The same things were measured in two ways. Each way mixes the same 11 hidden numbers, adds some noise and spreads widely along 5 directions of its own, which tell nothing about the thing.
In the rows, zero is written as 128.
Some things both ways: the first way, then the second way.
[158 147  62 148 133 162 182 123 102 157  78 158 138 165 137 141  70 151]
[ 97 142  87 123  79 132 111 121 114  99 118 115 115 167 164  91  70 138
 149 174]

[103 134  64 139 143 187 158 155 188 219  82 138 129 127 207 127 109 117]
[167 120 114 152 147 144 133  92 100 179  80 131 113 124 125 190 108 112
 152 115]

[103 152 125 152 143 150 181 169 120 188 122 159 161  90 151 152 192 135]
[157 117 122 190 118 123 132 149  98 138  95 117 163 111 129 166 117 109
 152  66]

[140 117 117 161 130 146 158 133 123 136 100 158 134 100 132 135 130 154]
[154 142 113 168 112  97 139 128 115 124  76  72 155 181 105 129 162 128
 112 153]

[122 114 135 135 100 143 144 126 124 124 117  98 141 172 127 141 161 125]
[184 107 108 186 197 136 128 118  95 156  70  83 140 130 136 170 113 132
 117 121]

[118 154 102 139  99 170 160 115  82 150  96 134 155 139 142 156 120 152]
[144  94 140 135 140 156  86  89  99 131 121 116 165 118 160 167 100 149
 124 101]

[133 157 141 108 140 154 120 132 110 171  54 151 162 110 175 129 109 144]
[136 105 162 125 119 119 108  96 116 130 116 133 143 131 136 138 124 189
 120 150]

[ 96  91 188 141 110 113 104 129 163 113 185 137 126 139  86 122  85  79]
[ 98 123 145 140  82 110 123 148 126 108 132 100 161 154 115 107 129 135
  94 113]

[164 152  83 136 139 166 157 153 116 146  57 131 131 162 149 136 183 134]
[128 140 101 155  94 102 150 162 119 133 149 104 120 105 110  85  72 136
 140 130]

[136 197 128 116  71 162 111 181  85 145 118 189 136 120 177 183 154 158]
[157 129 119 176  91 111 180 108 140 125  89  93 166 118  72 161 143  85
 124 115]

[ 96 127  79 168 144 165 172 128 108 141  90  98 177 175 108 155 125 116]
[199  83  76 179 163 140 120 150 119 127  75  91 147 143 174 158 101 140
 108 126]

[128 122 135 102  94 135  92 141 120 122  83 124 105 159  96 130 104  80]
[149  96  98 148 133 117 143 151 119 148  89  84 123 108 123 133 127 134
  84 170]

[150 128 107 156 109 146 209 115 110  53 127  64 107 149 131 125 184 148]
[140 140 130 163 170 110 100  74 139 112  67 107 130 148 140 127  98 133
 211 103]

[ 94 108  90 137 137 135 193 129 131 163 117 105 153  89 146 127 125 122]
[122  80 132 136 137 137 107 150 129  98  96 130 161  97 175 147  91 149
 165  81]

[139 121 166 114 101 109  71 122  84 140 166 148 153  84 109 130  71  75]
[ 96  64 158 121  83 141 134 150 155 119 133 111 161 109 177 142 141 131
  65 136]

[107 162 135 116  91 146 120 101  69  97 106 135 128 138 105 136 117 159]
[172 103 122 156 129 146  97  48  97 158  90 132 145 149 103 170 142 140
 124 157]

[ 73 138 101 147 166 169 138 139 185 135 126 123 157 110  86 116 134  90]
[162 110 113 106  93 111  91 104 144 131 113 115 146 123 124 149 124 141
 126  93]

[141  90  24 162 129 139 174 105 117  90 155  78 122 114 136 113 131 117]
[153 114 100 169 100 109 198 145 178 115  91 100 135 119 111 134 111  91
 129 122]

[ 80 111 159 130 152 114 111 138 112 166 115 128 160  99  89 129 140  81]
[107  61 142 144  92 131 101 153 124 114 125 143 152  93 144 121 114 153
 112 118]

[104 141 173 163  86 167 140 187 179 167  97 151 103 162 160 158 103 117]
[ 68 115 193 128  79 108 116 119 119 122 119 114 163 112  84 128 138 106
 142  85]

[117 160 121 140 118 153 158 150 111  94  91 104  89 191 113 147  77 104]
[131 124 137 176  66  96 170 158 134 137 115 129 134 102 105 133 126 119
 109 112]

[152 110 144 138 136 103 163 130 121  85 203  90 157 114  89 115 204  98]
[167 139 130 182 134 104 133 155 131 135 120  77 148 137 137 139 105 114
 106  51]

[ 94 130 136 101  58 170  94 125 164  94  77  87  67 205 111 129  67  69]
[134  92 113 126 125 114 153 172 124 138 144 101 143  51 123 120 100 156
 103 129]

[103  56 137 132  65 136 171  51 182 110 159 124 124 143  68  80  60 154]
[128 104 136  90 125 136 144 146  70 138 110  84 164 107 106 174 115 138
 116 126]

[ 66 164 120 116 141 187  75 159 122 221  36 184 175 128 140 155 117 134]
[174  74  98 149 102 136 132 132  93 154 121 129 159 108  92 154 139 161
  80 166]

[143 129 187  78 121  97  91 127 109 103 161 147 140 104 113 117 136  93]
[140 135  90 148 149 118 129 134 133 110  89 111 122 141 189 116  98 173
 151 164]

Other things, the second way, with their names:
(308): [101 112 138 102  93 117  79 135 118 102 141 108 153 165 138  89 113 177
 109 135]
(177): [ 92 121 163 128  90 117 140 125 111 127  92 107 138 149 115 143 135 122
 103 144]
(347): [140 115 150 162  98  99 117 137 119 127 132 106 163 138  83 119 132 149
  75  99]
(125): [142 117 141 145 119 123 147  83 132 116  63 110 147 149 107 168 133 125
 134 146]
(456): [131 130  94 190 144 114 124 163 126 121 109 114 121 143 184  92  97 160
 127 142]
(368): [132 145 113 152 100  95 136 143 145 107 119  97 149 151 136 102 122 147
 123 121]
(354): [172 101  96 147 175 137 121 117 113 141  79  82 146 137 148 159 122 146
  94 148]
(355): [147 121 148 139 134 108 111  94 144  88 108 111 195 140 120 142 147 186
 105 103]
(161): [149  77 133 157  96 143 147  94 132 151  86 142 158 106 112 174 160 101
 169 137]
(334): [202  86 100 156 146 119 136 136 121 128  86 127 160  85 124 171 114 164
 149 105]
(535): [154 121 137 162 128 109 113  98 132 146 124  74 153 165  90 115 142 118
 105 116]
(433): [116 133  99 151 167 130 121 157 107 143 140  85 131 115 172 104  88 149
 113 125]
(332): [112 135 107 164  95 120 138 132 119 118  94 128 123 126 160 119 100 125
 170 152]
(624): [ 78  88 135 159  65 127 166 118 166 105  85 132 120 116 116 117 111  80
 130 163]
(31): [174 104 145 131 160 146 104 109 105 140 128 134 162 117 178 181 103 191
 129  88]
(453): [138  88 144 131  97 130 107 117 109 143 116 141 179 109 128 167 175 172
  97 134]
(169): [126 114 142 141 110 117 145 108 151 142 112 124 114 110 135 128 103 112
 167 119]
(167): [139 126 150 171  98 128 166 108 139 145  97 126 153 157 101 173 153 102
  93 104]
(127): [132 123 129 151 102 109 164 155 125 147 101 115 131 147 129 129 153 144
 112 163]
(664): [155  68 126 123 160 138 134 143 142 119  77 144 146 116 147 163 113 172
 150 114]
(681): [127  97 108 139 137 133  76 132 130 103 111  60 181 184 156 104 137 111
 142 101]
(178): [172  98  73 188 109 127 117 134  90 118  84 111 148 149  72 119  95 115
 164 128]
(343): [120  90 102 130 136 147  80  73 127 115  97 100 138 138 129 120  88 110
 152 138]
(302): [179 131 115 160 108 127 157 115 133 153 139 112 153 124 124 157 119 126
 119 102]
(388): [111 145 133 150 154 112  73  87 115 113  76  83 121 161 138 119  89 121
 145 106]
(218): [135 129 151 160 168 128 101 115 102 130  63  99 157 169 159 175 143 144
 109  98]
(564): [150 116 156 155 106 102 112 113 147 133 116 127 165 152 127 133 162 152
 150  91]
(444): [145  79 108 128 135 119 111 188 107  73  88  83 168 139 151 118  94 178
 115 126]
(348): [157 107 107 130 159 141 147 106 105 141  83 128 114  97 166 167  86 163
 160 167]
(638): [149  83 120 168 141 148  80 114 113  87  91 114 184 178 172 130 125 165
 142 136]
(68): [139  92 120 136  54 106 134 147 120 163 110 110 139 101 102 143 169 108
 104 149]
(680): [128 108 121 140 104 116 132 145 141  99  97 109 159 166 124 118 131 138
 141 120]
(221): [122  93 124 144  56 137 167 105 153 120 130 149 140 107 105 137 106 113
 122 150]
(401): [182 141  64 178  93 111 176 142 151 135 121 115 144 131 155 124 140 144
 141 162]
(685): [139 149  92 190  92 111 183 157 129 129 101 142 119 160 122 106 116 148
 134 168]
(86): [147  87 109 154 107 114 127 161  88 128  99 131 164 110 102 127 146 176
 138 160]
(113): [118 120  91 148  74 131 130 115 121 125 103 106 135 168  90 108 118  85
 150 154]
(283): [130 118 108 179 138 127  62  99  89 106  80 103 154 183 101 112 110 137
 120 128]
(262): [153 111 104 144  97 123 119 166 120 114  97 108 165 130 143 166 120 124
 107  72]
(273): [103 138 134 163  91  91 114 147 152  80 121 101 147 186 115  73 105 151
  97 108]
(260): [124  97 147 118 129 134  88  84 116 119  81  95 135 178 138 135 114 131
 147 148]
(452): [120  87 141 161 112 118 171 138 167  90  79 118 155 103 130 149 121 137
  78 136]
(533): [168 113  70 139 141 136 140 141 111 122  90  81 139 149 162 130 102 135
 185 160]
(277): [115 135 143 152  81 100 147 146 132 150 144 114 139 130 111 112 150 144
  81 133]
(585): [161 117 147 145 137 110 151 161 116 164 121  97 153 130 125 160 153 147
  98  90]
(109): [139 113 103 113 105 137 139  96 116 127  55 101 159 140 142 184 175 126
 130 189]
(630): [120 141 118 137 128 114 126 102 146 143  81 100 124 147 126 148 139 104
 115 112]
(318): [107 110 131 163  89 127 152 153 162 121 129 126 138  97 167 127  93  92
 153  77]
(448): [ 91  91 141 156  73 135 146 114 155 108  68 131 125 135 109 142 111  68
 128 127]
(607): [109 106 127  97 149 125  92 108 125  79 108  86 120 132 141  92  27 162
 156 133]
(527): [160 101 123 173  95 112  88 133 110 115  86  93 172 176 100 132 148 117
 118  97]
(223): [110  92 125 132 130 131 111 122 135 127  60 111 135 125 154 152 142 111
 146 135]
(4): [101  96 125 128 102 139 141 100 131 127  73 119 123 122 114 150 113  85
 162 152]
(131): [161 127  95 171 153 126 147 148 101 161  90  93 132 113 158 164 131 136
  94 145]
(618): [122  76  98 145 130 141 104 115 157  73  98  87 165  81 179 125  71 107
 154 105]
(183): [149 141  99 119 127 108 123 114 121 154 115 126 104 122 147 121 111 175
 159 166]
(76): [131 129 139 135 119 120  65 141 103 116 136 129 143 209 188  96 115 213
 138 131]
(569): [131 151  94 176 116 104 212 153 139 123  77 115 111  96 147 134 108 133
 140 184]
(151): [143 125 146 159  88  98 150  94 121 122  91 144 149  99  33 162 112 130
 120  95]

Some of these things the first way, each followed by its name:
[109 138  92 111  75 175 112 142 141 158  73 133 112 158 178 149  52 107] -> (354)
[116 120 181 142 117 101 134 156 122 116 164 140 158 135 112 145 109 138] -> (218)
[151 102  40 101  76 124 167  91  74 123 140 121 101  56 139 102 136 123] -> (343)
[111 144 168 164 159 133 181 105 128  70 102  81 153 182  75 122  58 146] -> (76)
[113  89 137 129 133  94 139 140 139  96 172 104 120 136 113 127  91  77] -> (273)
[122 175  95 139 112 162 191 120 107  66  94  84  77  88 163 123  73 144] -> (564)
[153 104 151 145 158 111 112 115 120 107 136 131 157  98  95 100 133 134] -> (127)
[117 132 126 110  92 137 151 108 133  94 101 116  96 142 104 113  21 120] -> (308)
[130 144 187  68  54 123 132 135 138 167 145 155 102  90 178 122  64 101] -> (260)
[142 137  73 120 106 134 123 166 148 107 136 124  87 119 154 126  68 105] -> (630)
[127 133 118 155 145 141 124  71  81  30 167 115 126  96  64 109 144 106] -> (401)
[108 170 155  41  56  95 174 124  50 104 144 148  93  91 101 123 144 147] -> (178)
[135 133 103 102 126 118  98 106  69 150 162 164 161  65 137 121 137 120] -> (221)
[163 122 123 119 139  74 125 167  64 151 186 163 182  90 104 137 175 127] -> (448)
[ 88 126 107 188 126 177 160 109 149  98  77 110  85 158  40 109  73  88] -> (68)
[137 105  61 139 123 111 152 114 100 112 178 130 123  75 157 116  74 146] -> (167)
[137 143 116 135 140 144 116 105 102 105 179 134 169  94 121 114 176 131] -> (302)
[118 121 197 118  56  98 127 121 118  71 227 130 115  66  73 118 129  96] -> (681)
[ 76 187 232  81  87 128  92 153  95 112  74 160 127 149  77 151 113 154] -> (86)
[118 154 104 107  49 157 143 149  77 156 121 138 115 113 158 177 137  73] -> (618)
[168 149  96 107 135 104 156 135  43 105  97 126 153  78 123 127 176 174] -> (347)
[127  85  55 154 138 120 134 116  77 107 108  93 165 155 115 145  92 130] -> (452)
[143  99  84 156 103 154 157 102 128 105 129  93  97  99 154 108 147 116] -> (535)
[112 123 145 163 187 173  99 126 192 118  89 121 163 166  83 105 164 101] -> (183)
[165 133 113 151 131 151 120 137 100 106  90 138 132 191 131 148 129 136] -> (569)
[106 142  85 163 131 163 173 155 142 129  96 116 146 143 145 150  75 166] -> (680)
[140  80 115 150 147 136 150  99 164 131 163  92 121  87 144  85 172  68] -> (169)
[ 89 140  91 106 130 136 152 127 137  99  98  71 157 143 132 124  67 153] -> (664)
[122 125 113 193 132 159 130  97  91  93 122 175 186 130  42 140 108 202] -> (109)
